The first 8 rows are patterns. Each new row is the sum of 2 different patterns, raised or lowered, with some noise. Before adding, each is slid sideways (what falls off one end comes back at the other) and multiplied by a number that may be negative. Names go in the order of the patterns.
Some rows, each with the names of its patterns after it:
-36 -29 135 237 27 50 22 252 12 -64 73 -36 -49 75 155 -33 -29 256 -24 6 250 25 111 -288 193 -46 -26 75 -6 193 271 31 150 -17 : R
-26 150 -182 29 -31 -6 144 68 -6 -177 -53 -32 224 200 -17 85 -118 -17 52 -16 131 288 135 -45 111 -241 63 82 129 -76 74 22 25 30 : T
-3 -44 18 7 120 -10 54 -93 -24 -9 130 9 44 99 279 19 212 76 -72 120 -87 -11 -1 -65 -167 39 50 76 119 -126 -169 -84 40 -68 : G
188 -52 -69 46 -21 -13 8 -34 224 7 -36 -12 31 -14 -74 -7 -27 30 -113 -65 -14 -33 -288 1 9 -62 29 -47 -1 57 126 -53 -7 -52 : E
2 -30 14 -99 -288 -82 -95 -51 6 19 -46 74 27 12 4 -46 53 28 -22 9 19 42 19 -36 100 97 -1 -107 -27 43 -2 -33 173 -131 : K
203 10 -147 -114 150 56 -63 -136 28 -81 -96 51 -60 -87 146 -112 115 -61 -112 258 -59 96 -80 -179 102 100 -81 -14 8 -85 -17 -23 59 -4 : F
-138 33 -121 -78 -53 -53 -37 -11 107 -112 15 1 -5 40 28 -50 13 -41 84 33 288 219 -92 -45 -63 -46 -67 -54 5 -1 -288 -102 -91 12 : W
-137 288 -22 44 37 42 2 -60 48 9 97 -91 51 -38 -26 76 -51 -93 15 198 -143 29 233 145 -5 158 32 -162 2 28 -4 -288 133 -38 : S

New rows. What belongs after each?
107 64 127 173 189 112 78 51 10 64 30 26 60 -5 52 -177 -114 124 80 89 56 85 119 -21 -11 254 190 129 9 143 55 19 196 94 : K W
-20 108 -176 132 -59 -33 124 17 -12 -189 -111 -122 195 150 -18 -45 -108 -13 -4 -32 99 227 107 -177 65 -225 32 28 89 -59 47 3 -31 55 : T E
47 -99 102 103 -128 -25 35 14 203 204 -12 73 -58 68 -66 29 51 198 23 33 -35 340 32 20 43 81 75 -92 179 24 120 -38 -84 15 : T E
-20 -116 -57 -288 -215 27 -38 -45 7 8 13 -115 -28 200 17 34 -55 61 -63 -28 8 3 -11 -28 -33 -108 45 -54 -63 -11 -57 -68 7 39 : E W
-191 -24 -123 60 35 -223 -87 -138 -6 -109 -43 -97 -63 -30 54 -22 -45 -113 -89 -70 87 -66 -48 40 265 -96 140 106 -57 48 -69 -49 -117 -110 : G S
-130 -206 -108 -96 -99 -96 19 150 -250 -116 -144 -234 -116 -71 -125 -313 -220 -232 -428 -254 -229 -254 -248 -20 -161 -194 -139 161 -161 -177 32 -411 -104 -129 : W S
-30 -53 -92 -25 14 7 199 -174 -217 -68 -8 -86 -29 -85 128 -10 58 -38 36 -114 -97 -33 75 -2 -56 27 216 -22 -19 41 -84 47 -86 -70 : G E
212 219 114 275 162 128 170 152 176 143 77 55 83 140 232 65 102 155 130 201 135 164 188 -30 159 185 85 162 105 202 185 46 145 166 : E F
186 157 131 129 207 18 164 106 76 110 55 51 82 102 122 55 7 -89 -32 133 141 139 126 145 46 88 105 297 147 162 114 190 82 162 : E W
-34 -37 -33 51 -135 -71 2 -133 -176 -17 56 -121 80 -235 -46 -116 -107 -81 -149 -219 44 -7 -26 -60 -187 -44 -116 -50 -373 -54 122 2 -135 -54 : R F
133 -88 -12 -33 31 120 45 -38 -145 1 -110 102 173 103 113 -116 6 93 -165 237 234 152 -36 201 92 139 159 168 -56 52 82 -40 8 -19 : T K
-160 -196 -326 -172 -218 -223 -157 -275 -169 -102 -158 -227 -221 -151 -324 -53 -226 -148 -223 -122 66 -146 -157 -151 -107 -258 -143 -155 -153 -213 -125 -144 -306 -211 : K S
-59 -26 -70 -94 -142 -49 -137 -88 28 -189 -128 -43 -43 10 18 -174 -135 -141 33 -80 187 111 -138 -109 -68 -111 -94 -156 -74 -73 -253 -149 -119 -5 : G W
-354 -129 -415 -378 -31 -121 -112 -197 -124 -338 -206 -39 163 -253 -166 -133 65 -240 2 -27 -190 -86 -76 -319 -160 -205 -138 -77 -430 -161 -310 -63 -27 -251 : F W
-74 -158 -57 -115 -138 -176 -178 -163 -142 -173 -127 -67 -187 -158 -150 -286 -158 -177 -153 -196 -164 -161 -219 -191 -335 -227 -213 -157 -171 -163 -102 -135 -194 -255 : T W
155 147 72 294 -56 99 66 168 7 -167 63 107 67 191 150 36 219 108 109 116 47 97 145 105 142 164 108 70 38 222 179 103 -17 84 : G K
-62 227 205 53 31 -65 -75 87 -38 262 59 145 -17 -72 21 -132 41 -167 75 179 65 104 211 77 -4 145 115 -59 153 89 -99 112 51 383 : R K
-5 -267 -29 144 -135 -117 138 -36 -168 9 -38 -199 -99 29 93 110 66 223 -69 26 153 -290 6 -155 -37 -102 72 75 -45 -137 -103 37 -141 -226 : G S
120 45 73 114 29 104 131 113 -138 99 129 33 -30 121 46 39 4 52 113 87 49 72 91 87 81 80 112 134 56 91 296 38 17 114 : E S
2 143 135 -17 360 5 183 212 -187 99 -2 82 217 -50 -42 173 37 42 157 71 71 -23 50 -117 -11 138 168 -17 31 88 189 55 29 248 : K F
-34 118 23 11 -172 -194 -15 -75 71 -10 -76 -9 -110 -289 -164 20 -61 189 -78 -83 -112 -13 -29 -29 -31 -41 33 -35 160 -9 30 -8 -140 -58 : T K
90 93 313 248 122 158 244 343 102 295 174 107 146 18 126 110 -138 19 183 131 231 199 53 61 183 133 89 98 259 119 93 276 117 172 : G E
-77 122 161 82 -35 -206 -149 -132 51 200 248 12 -30 36 -216 -25 2 -74 -111 -46 42 -18 -24 -201 54 -245 -130 -345 -83 -144 -78 0 -313 -28 : T G
119 -30 86 30 100 121 0 5 198 93 85 69 107 34 79 74 -11 60 111 85 -75 74 51 93 29 49 59 47 53 89 -52 63 -140 -46 : F W
140 66 137 -77 58 109 -14 -112 177 114 119 122 92 207 -56 86 222 127 227 103 151 -77 106 99 254 237 77 125 -77 124 96 50 160 247 : T W
-17 -82 -125 -157 -183 -54 -72 -118 -235 -17 -118 -190 -197 -70 -232 -131 -13 -51 -112 -85 115 -68 -71 64 -236 -115 -74 -153 -138 -104 -93 -192 -92 -132 : G S
-44 362 332 57 204 -120 -77 152 7 257 424 271 -11 73 -130 143 193 83 39 247 89 169 180 48 165 -31 169 -84 139 253 22 100 -120 265 : R T
89 254 261 136 173 94 424 -37 136 168 144 274 221 132 159 114 99 347 355 130 178 47 124 219 69 225 395 245 -77 255 -46 173 246 240 : T E
-4 -67 -104 -40 -79 -69 -59 -25 -36 22 12 -110 -106 32 -73 -173 75 -174 -66 -207 -16 -188 -381 -36 -168 -103 -51 -40 -115 -36 -39 -61 -38 -153 : K S
-97 -232 -345 -146 -261 -48 -87 125 -29 -360 -184 -222 -188 -360 -188 -86 -178 -359 -187 -269 -218 -239 -91 -401 -195 -185 -329 -179 -209 132 -350 -92 -118 -193 : R W
299 144 77 134 97 91 99 286 14 93 374 -41 126 269 147 278 -210 210 91 77 169 132 272 343 97 223 -14 70 132 260 233 87 170 183 : R F
-109 -186 -278 -201 -157 -169 -252 -108 -261 -198 -316 -181 -241 -377 -217 -251 -212 -150 -115 -230 -141 -186 -90 -199 -241 -126 -178 -200 -175 -186 -56 -165 -220 -125 : E K
214 61 56 228 120 -39 159 173 100 148 137 142 225 198 129 120 103 301 87 67 179 198 90 166 196 342 148 173 150 115 138 103 143 35 : E S
247 96 227 220 203 156 137 132 215 121 266 387 158 41 198 103 106 -77 112 -118 135 227 93 106 206 202 186 328 133 112 123 -96 268 328 : G E
-71 -298 -187 -193 -108 -394 -270 -56 -189 -96 -83 -237 -64 -257 -140 85 -281 -78 -248 -34 -85 -173 -201 -85 -138 -159 -118 -238 -85 -227 -181 -309 -208 -97 : F W
-172 -148 34 -83 -329 -350 -88 -110 -238 -34 -222 -76 -10 -132 -55 -113 -11 -224 -8 25 -90 -31 -60 -20 -77 -171 25 -87 173 160 -107 -155 -177 -7 : R W
-301 -95 -305 -228 -190 -201 -407 -142 -144 -106 -48 -306 -380 -267 -168 -218 -180 -89 -60 -228 -89 -226 -162 -316 -236 -193 -58 -327 -201 -131 89 -239 45 -171 : G W
-159 -49 -239 -253 -83 -182 -91 -30 -50 -204 -356 -85 -177 -108 -243 -109 26 -114 -26 10 -58 -198 -46 -54 -314 10 -9 -232 -89 -126 184 -208 -34 -36 : R G
157 -15 103 291 131 182 184 15 126 -52 180 74 57 157 108 285 263 155 145 74 78 168 184 280 180 293 137 385 159 23 219 33 70 143 : R G
69 -24 -1 219 76 203 188 277 141 184 12 -8 234 -10 236 84 26 -72 178 112 155 180 11 9 -25 245 54 131 86 47 81 198 208 176 : T G
307 4 49 72 153 187 51 -9 167 83 161 181 305 116 35 128 183 124 36 183 220 122 202 195 48 102 173 165 -20 156 147 3 132 94 : R W
